The rows of a group lie close to one hidden flat surface of 6 dimensions, which may be shifted away from zero. Surfaces can cross.
Known rows, each followed by its group:
[ 10 -10  15  -3  13  -6 -23  16  18 -40 -16   9  17   9] : q_975
[ -3   3   0 -10 -15  -5 -10  25   2   3  -9   0  -3  -5] : q_975
[ -2  19  10  12 -23 -17   5  11   3  -2 -16  -7  13   8] : q_403
[  1  -5   1  -2   5   3   2  -6 -10   6  19   3  -1   2] : q_214
[ 11 -13   8  -4  14  21  -2 -27  -7 -11  31  14   6 -13] : q_332
[  2 -17  15  12   9  -8  -8   7  20 -26 -16  -8   5   0] : q_216
[  4  -6   3  25  10  -5  20 -33  -2 -11  16 -21   0  21] : q_403
[-10 -31  11  -1  35   2  -4   6   3  11  13   7 -10 -20] : q_332
[ -3   5 -12  -8  11  -3  -1   7  -8  10   2   2  -4  16] : q_216
[ 12  -1 -21 -20  33  12 -19  -1  -7 -13   9  14   1  36] : q_216
[ -1  -7  -1  -4  20 -11   2  -1 -16   0  33   0   3  33] : q_214
[  3  22   1   0 -41  -9   4   7   4  -7 -19  -8   9   0] : q_975
[ -5   0  -5   9 -28   0  16  -9  -1  14  -3 -20 -17 -14] : q_403
[ 14 -17  -8 -11  -1  14   8 -37  -5 -27  30 -13  -8  13] : q_555
[  7   3   2  11   8   2 -17   4  -9  -4   4   1   5  20] : q_975
[  6   5   6  -7   8  -2   2  -7  12 -21  -6  12  18   1] : q_332
[ 10 -11 -12  -8  18   7  -8  -9   4 -20   5  -2  -5  21] : q_332
[ 19 -17  14 -19  -8  34 -17 -21  -5 -19  33  21   5 -33] : q_403
[ -4   7   6 -16  -8   5   8  -1   6   5  -5  20  12 -31] : q_555
[  8  -9  15   8  17  -4  -9  -2  20 -35 -13   4  16   4] : q_975
[ -1  -1 -28 -17  12  -8 -14  25   6  -6 -23 -12 -17  36] : q_214
[ 11 -17  10   0  18  16 -30   5 -28   4  46  13  -4   9] : q_214
[  0  13   5   1  -1 -11  36 -35  -4  -7  25   2  22  12] : q_214
[-14 -13  -3 -13  22 -18  39 -19  11   5   9  -3  -1  -3] : q_214
[  8 -10  -5 -11  19   4 -32  22  -6 -11   4   6  -4  23] : q_332
[ -4 -20  -7 -15 -17  -8  12   1  18 -17 -12 -23 -18  -8] : q_975
[  2  -7  -5   6  19   3 -12   5  -8   4   8  -2  -8  17] : q_555
[ 34  28 -21 -10 -31  25 -49   9 -35 -23  18   6   6  53] : q_332
[  4  -2  -3  -3 -10   9 -14   7  -8   3   7   1  -8  -1] : q_403
[ -9  12   3 -25 -36 -12 -15  47   8   6 -27  10   3 -21] : q_975
[  5   8   0  16  -5   3  11 -26  -9  -1  13 -10   1   9] : q_403
[ -1  -9 -14 -22  -7   4  -8  13  -2   1  -1  -2 -15   0] : q_555
[  7  -4   4   8   7   1  -8  -3  -5 -11  10  -4   3  16] : q_555
[ -2  -7  11  -1  18   6  10 -17   6   0   9  15   9 -21] : q_555
[ -2  -7  -6 -25 -27   2   8   2  -4   3  14  -4 -12 -12] : q_975
[ 11  28   7   2 -10  -1   4 -15  -7 -13   8  17  31  15] : q_216
[  2   4  -6  15   8  -4   0  -4  -6  -3   0 -14  -3  28] : q_332
[  9  -8 -12 -35  -2  16  -9  -4  -3 -16  16  14  -3   0] : q_555
[  7  13  11  -2  17  14  -7 -10  -7   3  15  34  27 -11] : q_403
[-16   8 -15  -1  -9   0  17   5   0  36 -15  -5 -19 -21] : q_555
[ -3   3  14  12  -5 -19 -13  30  -7   5   1  -5   5  17] : q_216
[  2   5   8  27  -7 -13   3  -4 -11  -3   9 -20   3  26] : q_216
[  1  -5 -15  -3   6   3   0  -3  -4   1   1 -11 -15  15] : q_214
[  3 -18  -6 -20  13  15   7 -21  11 -14   7   6  -6 -16] : q_332
[  2   8  24  21 -24 -24  28 -20  16 -30  -6 -16  26   3] : q_403
[-13 -30  11 -23  42 -12  19  -6  11  -5  26  16   7  -8] : q_214
[  4   0 -16 -25  22   8 -18  11  14 -15 -22  15   2   7] : q_216
[ -6   7  -3  -4  -2  -6  15  -2   9   6 -14   1   3 -10] : q_216

New rows. What belongs after each?
[  4  14  -1 -17  -1   8 -16  13  -5   1  -1  27  15  -5] : q_555
[  3   1 -14  -7  24 -16  15 -14  -2 -18  17  -7   6  48] : q_214
[  5  14   1   6  -2  21  12 -34 -12  13  19  15  10 -20] : q_403
[ 10  10 -30   3   0   0  -9   0 -12  -6  -4 -22 -16  50] : q_214
[ -9 -29  11   0  16 -11  -3  16  13  -4  -4  -7 -10 -10] : q_555
[ -3 -21 -11  -1   4  18  -8   3  -1  17  -4  -8 -30 -23] : q_214
[ -2  21   5  28 -19  -5  11  -7 -15  20   3 -12   3   5] : q_332
[ -2   6   9  22   4   4  20 -28  -4  13   8   0   7 -14] : q_975
[ 16  15 -18   9   8  12  14 -45 -10 -16  15  -6   7  33] : q_216
[  2 -18  15 -12  12   4   1  -8  14 -22   8  12  10 -18] : q_975
[ 1  7 13 22 12 -8 -3  0 -6 -1  6  0 13 15] : q_332
[-14  -8 -25   1  10   1  34 -25  11  20 -14 -21 -26 -10] : q_216
[-18  -1   5  -3   4 -23  30   0 -11  24  26  -2   1   5] : q_214
[  5   5  -9 -38 -38  -2 -23  38   2 -13 -14   6  -3   0] : q_555
[ -1 -17  17  31   0 -26 -27  40  -7  -9  -2 -28 -10  34] : q_216
[ -4  21  11  -5 -25   0   6   4  -4  14   2  18  17 -24] : q_975
[ 14 -13   1  -7  26   9 -34  12 -13 -15  26  12   3  27] : q_975
[  5   8  -9   7   9  13   5 -22 -12  10  13   2  -1   8] : q_555
[ -2 -12  -6  -9   0  16 -17  15   1  13 -10   3 -19 -24] : q_214
[  0 -27  -5 -14  25  11   6 -18   4  -2  17   2 -13 -11] : q_555
[  3   7   1  18  17   2 -14   6 -12   7   4   3   5  20] : q_555
[  6 -32   4   1  10   5  -3 -11   3 -18  18 -17 -16   3] : q_403
[ 19  -7  16  20  23   8  -6 -33  -9 -33  34   3  21  27] : q_555
[ -7  36  15   9 -41 -18  20   3 -25  29  21   7  22  -1] : q_214
[  3  -7  -9  -7  -1  14   3 -13  -2   1   7  -2 -10  -7] : q_332
[ -8 -14 -18 -14   8   4  -9  21   7  13 -19  -7 -27  -6] : q_214
[ -2 -47   0  -4  56   2  12 -25 -11   1  54  -5 -17  14] : q_214
[ 12   4  14 -23 -12   6 -12   4  -1 -23  16  27  26  -9] : q_975
[  9  11  11  17   3   1   3 -19  -5 -13  12   5  22  13] : q_332
[ -2  -5 -21 -51 -38   3  -9  28   7  -3 -13   1 -18 -15] : q_555
[  4 -12 -10 -19  22  12 -22  10  -7  -2  12  12  -7  12] : q_555
[ -8 -28   7  -4  30   8  21 -26  11   3  15   4  -7 -28] : q_555
[-13  -1  -1  10  -5  -4  18  -3   4  24 -11 -12 -13 -22] : q_975
[ -4  -1  -8 -11   9 -12  -9  24  -9   7   5   0  -7  23] : q_214
[ -5 -10   7  26  33 -14 -17  22 -14  11   9 -10  -7  33] : q_332
[-19  -5  16  13   9 -17   0  30  11  22 -24   3   0 -24] : q_555
[  9   1   7  -8  -5   9   7 -20   1 -16  15  11  14  -7] : q_555
[  4  -5 -11   3   2  12   1 -16  -6   4   8  -9 -12   2] : q_214
[ 10  20  11   2 -65   0   2  -4  -1 -16  -5  -8  12 -13] : q_403
[  2 -11   8  19 -12 -16  14 -14   7 -25   2 -32  -4  18] : q_403
[  3  21  21  20  -3 -11 -10  13  -7   1   1  13  26   9] : q_332
[ 11  14   3  -6 -28 -10 -21  26   9 -29 -22  -1  14  19] : q_975
[ 15  34  -8 -11 -59  -4 -18  19 -12 -20  -8  -5  13  28] : q_555
[  4  -3  14  19   1 -16 -19  21  -9 -11   7  -9   7  28] : q_216
[  8 -18   1 -40 -13  14  12 -26  12 -30  20  13   5 -27] : q_555
[ -3  24 -32  -6 -20  -8 -16  37   4  10 -50 -15 -17  25] : q_216
[ -2  12   4  -9   3   0  15 -14   4   0   3  17  19 -10] : q_216
[ -9 -10  11   5   6 -14  -2  20  10   2 -10  -3  -1  -8] : q_216
[  4  -3 -35 -40 -26  20  -9   6   4   1 -14  -4 -30 -13] : q_332
